The same things were measured in two ways. Each way mixes the same 11 hidden numbers, adds some noise and spreads widely along 7 directions of its own, which tell nothing about the thing.
In the rows, 128 means zero.
Some things both ways: the first way, then the second way.
[155  94  82 119 149 138 161 162 113 157 157 109 143 152 102 106 126 152
 161 147]
[ 75  78 102  98 123  87 137  89 175 161 126 168 223 164  95 120  48 144
 131 100]

[160 119 159 160  71  95  61  89 130 113 107  99 106 130 155 158 186 160
  99 157]
[133  80 166 124 146 131 174 112 120  80  93 184 121 127 164 109  86 125
  89 144]

[104 143 126 116 128 139 107 158 136 153 144 106 136  97 121 119 113 144
 106  97]
[104 105 107 114  85  52 116 103 111 166 149 109 162 169  90 139  90 135
 114  90]

[127 147 186 172 107 107 157 137 216 113 136 124 132 120 115 131 177 138
 117 119]
[136 133 135 142 115 143 140 156 116  62 140 133 118 109 139 166 192 139
 102 149]

[151 133 209 184  89 126 155 103 194 123 155 102 131 137 137 170 179 121
 123 130]
[135 149  76 108 152 161 157 139 150 159 106 103 122 105  97  96 173 103
 180 163]

[ 78 183 205 129 125 109 120  79 180 168 126 158 119  84 137 135 138 121
  98 117]
[ 90 134 158 121 119 126 181  75 102 121 135 119 124  88  45 107 141  83
 113 150]

[144 104 117 130  94  88 111  76  91 166  95 161  68 121 116 141 125 104
 119 153]
[155 124  96  95 108 119 156 152 120 133 131 162 128 137 132 141 189 132
 107 107]

[ 85  98  79 158 114 161 109  98 139  95 191 166 140 119 135 133  88 143
 140 121]
[ 90 213 160 130 127  99 136 152 167 117 138 133 119  83  34 122 164 147
 133 123]

[182 131 195 127 118  98 145  81 129 115 114 158  87 125 112 202 144  75
  86 175]
[ 73 163 131 136  93 111 122 160 164 155 207 118 143 140 140 145 115 124
 114 147]

[124 147 164 121 102  94 103  81 120 154 110 155 126 103 147 140 128 143
 114 166]
[145  94 128  49 102 133 167 142 128  82 151 175 111 168 107 103 174 138
 124 182]

[124  96  77 141 130 152  84  65  93 147 144 122  94 146 167 126 115 154
 151 136]
[134  56 130 112 147 124 142  82  72 117  89  93  90 152 113 126  98  98
 163 168]

[107  92  99 121 143 162 181 155 129 157 162  90 145 139 126  94 101 144
 170 124]
[144  88 104 117 128 189 146 158  94 101 134 155 137 162 159 145 181  95
 104 143]

[118  69  76 143 114 147 153  85 137  91 157 154 166 172 101 144 134 147
 121 167]
[ 97  98 101 135 135 126  91 171 118 109 140 115 103 144 112 165 178 131
 113 178]

[126 129 124  98 155 149 171 162 134  94 124 127 168 115 141 114  95 137
  97 103]
[116 127 138 142 167 152 156 121 139 159 106 179 165 103 158  82  75 109
  79 130]

[134 109 117 169 110 160 118 109 192 129 182  69 145 138 154 122 165 179
 106 109]
[154  90 160 157 122 130 134 107 165 121 124 164 180 128 181 165  35 135
 120  87]

[133 103  90 100 153 158 106 112  65  89 121 115  98 173 127 156  96 101
 115 144]
[ 50 123 115 139 142 128 138 158 161 144 141 142 155 116  97 119  82 102
 136 145]

[191 124 137 128 157 120 141 176 111 171 154  84  69 145 125 120 172 135
 182 147]
[101  73 149 134 134 156 161 125 147 131 114 184 203 173 190 125  43 129
  99 121]

[127 138 190 150  78 108  80 168 161 105 152  79 165 102 110 170 152 157
 140 159]
[171 159 108  95 150 123 163 107  85 171  93  99  63 120 118  98 189 105
 153 137]

[ 81 121  76 124 131 157 106 132 126 149 170 133 196 109 119 121  91 187
 162 133]
[131 142 114 138 140 111 116 145 140 216 128 113 130 131 170 137  98 134
 117 119]

[169  96 112 113 125 120 128 126 116  92 130  98 145 163 130 141 153 148
 131 181]
[ 89 152 113 140 153 120 133 112 172 148 153 135 163  85  97  87  91 107
 117 143]

[ 86 160 143 121 168 155 190 201 186 141 169 116 149  97 135  87 101 149
 146  83]
[180 160 136 140 110 171 131 190 164 137 157 167 148 146 216 156 151 146
 103 110]

[148 146 172 134 138 131 142 139 141 156 134 112 137 101 142 118 128 133
 115 109]
[123 156 107 109 118 131 123 148 152 105 178 111 148 119  99 114 160 133
 120 161]

[108  86 145 154 109 157 137  87 191  67 206 132 146 114 138 152 129 134
 103 142]
[121 130 171 101  82  89 122 129 123  89 156 116 147 199 103 150 104 174
 156 126]

[123  78  97 135 129 161 153  73 142 111 147 125 118 150 156 113 119 135
  83 120]
[130 155 115 158 149 122 110 113 174 133 149 117 141  86  92 119 118 102
 129 119]

[123 141 154 114 143 122 153 196 112 119 112  95 106 139 124 108 163 128
 168 129]
[155 169 133 142 147 135 142 126 135 144 116 131 148 111 135 108 100 114
 144  88]

[143 152 154 119 143 138 175 199 124 140 160 139 163 105 102 125 134 120
 128 107]
[143 145 122 127 123 138  95 164  98 162 142 105 127 162 153 145 162 141
  98 137]

[127  97 116 128 128 117 125  86 125  86 105 154 103 137 117 143 141 117
 125 147]
[145 137 116 137 138  84 120 108  91 155 108  64 107 125 130 138 113 137
 156 122]

[106  79  86 125 138 151 175 143  86 106 149 157 122 134 116 113  91 114
 183 140]
[151 172 208 103 128 162 193 124  96  58 110 189  93 106  83 122 193 113
 101 112]

[149 153 167 136 125  93 112 117 114 175 109 112 112 143 130 132 170 138
 188 167]
[ 89  82  96 105  99 105 124  99  56  99 165  30 108 166  94 141 155 108
 154 206]

[122  92 120 117 116 136  95 133 172  70 173  69 166 146 124 141 126 171
 109 182]
[142 148  76 104 135 130 126 168 191 140 155 148 145 136 128 114 157 140
 157 144]

[ 91 130 101 144  98 121 143 135 109 191 156 151 155 127 139  94 166 185
 187 142]
[176 145 104  97 133 117 109 153 165 158 123 148 136 153 102 110 145 148
 138 108]

Other things, the second way, with their names:
<456>: [107 191 167 124 121 125 132 152 157 114 167 150 135 115 122 125 162 153
  79 139]
<272>: [ 66 124 128  97  88  93 151 126 138 147 169 124 155 162  89 117 115 127
 114 147]
<336>: [ 91 120  78  89  94 117 156 218 159 142 129 152 177 151 110 149 155 177
 146 139]
<493>: [174 135 124 140 140 168 166 116 112 129 114 164 158  90 156 119 129 100
 106  97]
<137>: [124 136 119 140 141 159 127 171 148  85 148 138 116 123 123 132 162 109
 126 157]
<130>: [173 212 136 113 133 135 152 122 163 168 163 114 133  81  82  67 112 102
 155 117]
<242>: [213 106 105 108 126 157 158  79  76 140 102  87 101 128 138 163 171 100
 198 119]
<174>: [111 161 120 136 128 104 121 146 165 120 156 126 158 106 136 130 127 154
  99 131]
<417>: [155 145 101 133 126 169 161 162 142 141 140 157 199 106 179 130  99 126
 140  98]
<305>: [146 134 130  89 110 149 176 159  91  99 141 152 122 105 111 123 158 120
 134 148]
<100>: [107  98 110  99 101 109 156 115 122 108 130 114 160 124  50 128 137 126
 140 142]
<152>: [141 147  76 119  95 118 132 171 114 119 170 105 119  84 110 156 205 128
 117 144]
<29>: [165  90 194 101 140 125 204  32  80 104  41 174 114 108  74 115 112 108
 122  93]
<224>: [ 87 138  94 149 124 132  66 202 154 100 200  89 165 129 111 137 139 144
 102 191]
<240>: [119 200 144 119  98  66 142  77 148 170 168  93 123 114  66 107 123 124
 150 106]
<87>: [100 107 107 105 128  95 142 105 142 106 135 124 125 126  64 102 134 113
 131 154]
<291>: [140 127 125  97 163 144 185 116 127 210  77 153 152 148 174  76  65 122
 154 119]
<359>: [152 126 154 107 117 132 130 134 171 124 148 174 178 167 142 124  95 154
 113 109]
<433>: [ 62  99 110 170 166 116 127 105 113 144 106 132 133  63  78 122 106  77
  79 139]
<185>: [125 110 199 148  74  76 172  61  87 128 133 143 136 161 193 182  47 130
 120  63]
<44>: [148 166  82  92 130 117 168 142 119 161 127 121 159  98  94  92 148 126
 143 106]
<3>: [ 99  81 103 102 153 123 127 108 112 119  87 104 136 166  71 115 138 133
 159 175]
<284>: [186 162 110 129 132 134 134 153 155 141 132 158 119  71 114 133 158 113
 115  90]
<60>: [166 134  92 118 135 159 123 169 157 126 149 116 114 108 142 115 151 119
 143 172]
<253>: [ 83 102  40 119 155 136 125 150 120 176 125  85 156 138 102  95 140 100
 138 174]
<241>: [ 98  90 137  96 156 166 188 109 109 118  84 170 144 130 108 102  98 103
 158 156]
<388>: [183  86 176 105 152 158 184  68  93  59  95 203  95 114 129  87 117  79
  97 128]
<507>: [113  96 157 115 107 178 164 174  71  34 142 184  86 141 136 182 240 109
  71 165]
<188>: [109  86 154 124  89 131 142 160 101  63 164 145 138 163 198 177 143 155
  65 165]
<491>: [ 84 108 158 163 122 158 173 105  99 149 120 127 168 124 165 159  82  99
 114 123]
<351>: [128  99 151  98  89  88 158  67 144 158 126 144 195 188 143 138  34 151
 154  77]
<8>: [ 57 154 139 154 139 120 142 122 156 172 134 122 192  93  70  89  63 108
  97 125]
<22>: [105  35 114  82 179 197 172 152 137  52  84 226 153 146 113  88 144 114
 109 203]
<246>: [101 156 120 130 116 121 129 169 178 139 158 138 200 129 136 127  69 154
 144 116]
<203>: [ 89 140 189 119  96 146 170 145  95 101 138 157 147 152 119 159 155 140
  88 127]
<91>: [124 152 154 124 130 137 173 101 159 148 136 170 139  89  92 107 102  97
 134 113]
<337>: [145 157 131 134 138 139 155 139 117 123 110 121  82 116 152 153 184 121
 140 130]
<77>: [126 153 137 120 115 107 137 118  89  79 162 123 116  67  35 115 163 102
  99 134]
<117>: [192 158 141 101 133 115 168 106 186 170  91 180 140 102 109 119 103 144
 167  66]
<277>: [ 85 169 166 182 112 122 110 148  97 125 160  98 129 120 145 172 126 116
  82 113]
<492>: [129 117 195 117 104 148 183 113  80 107 111 158 144 174 157 152 115 127
 113 104]

Some of these things the first way, each followed by its name:
[ 98 164 168 122 158 134 121 173 129 156 153 126  81  87 122 115 103 106
 155 103] => <492>
[ 80 125 113 119 137 139 156 147 168 111 167 133 167 115 133 119  96 164
 176 144] => <240>
[119 171 175 113 123  95 161 149 173 117  79 129 162 123  98 138 154 118
 103 117] => <152>
[180  90 112 142 140 157 156  95 126  99 150 133  88 130 154 150 104  96
 113 109] => <246>
[148  59  85 127  92 145 142 101 107  81 128  89 144 162 175 124 126 159
 117 155] => <388>
[120 139 124  72 177 130 148 149 113  89 118 129 111 149 114 135 110 104
 116 153] => <91>
[ 99 118 119 139  84 100 125 112 147  95 114 127 125 162 124 152 147 143
 174 178] => <185>
[ 90 132 157  96 150 167 109 142 142  75 144 109 162  83 139 146  58 121
  81 102] => <291>
[113 115 140 138  89 131 124  81 120  91 130 134 158 160 145 161 128 118
 127 161] => <241>
[ 60 136 119 106 139 143  84 128 125 110 149 120 160 149 124  97 125 151
 118 139] => <3>
[119 145 156 175 114 124 168  99 147 176 122 181  85  97 144 114 145 109
 118  71] => <29>
[176 122 141 140 115 123 141  86 115 131 111 119 118 155 163 146 166 133
 121 140] => <60>
[147 159 182 109 160 136 107 146 145 149 161  89  87  62 165 131 131 136
 125 115] => <130>
[125 157 179 143 116 126  72 131 161 180 158  73 118  88 142 128 143 153
 120 113] => <253>
[ 72 114  59 130 127 158 115  96 115 136 146 156 136 127 156 101  78 154
 133 104] => <117>
[ 58 167 138  91 141 145 130 177 169 116 126  81 175 108 151  73  98 152
 101  78] => <493>
[157  98 133 119 109 126 112 136  98  82 146 131 169 132 104 155 119 123
 101 168] => <456>
[107 104 121 117 134 171 120  90 167  88 173 105 197 123 147 119 120 159
  60 119] => <224>
[149 118 134 158 104 103 114 110  96 170 126 115  65 159 142 127 189 143
 182 173] => <137>
[158  82  79 129 159 190 115 115 128 122 209  97 115 116 153 129  93 135
 121  96] => <8>
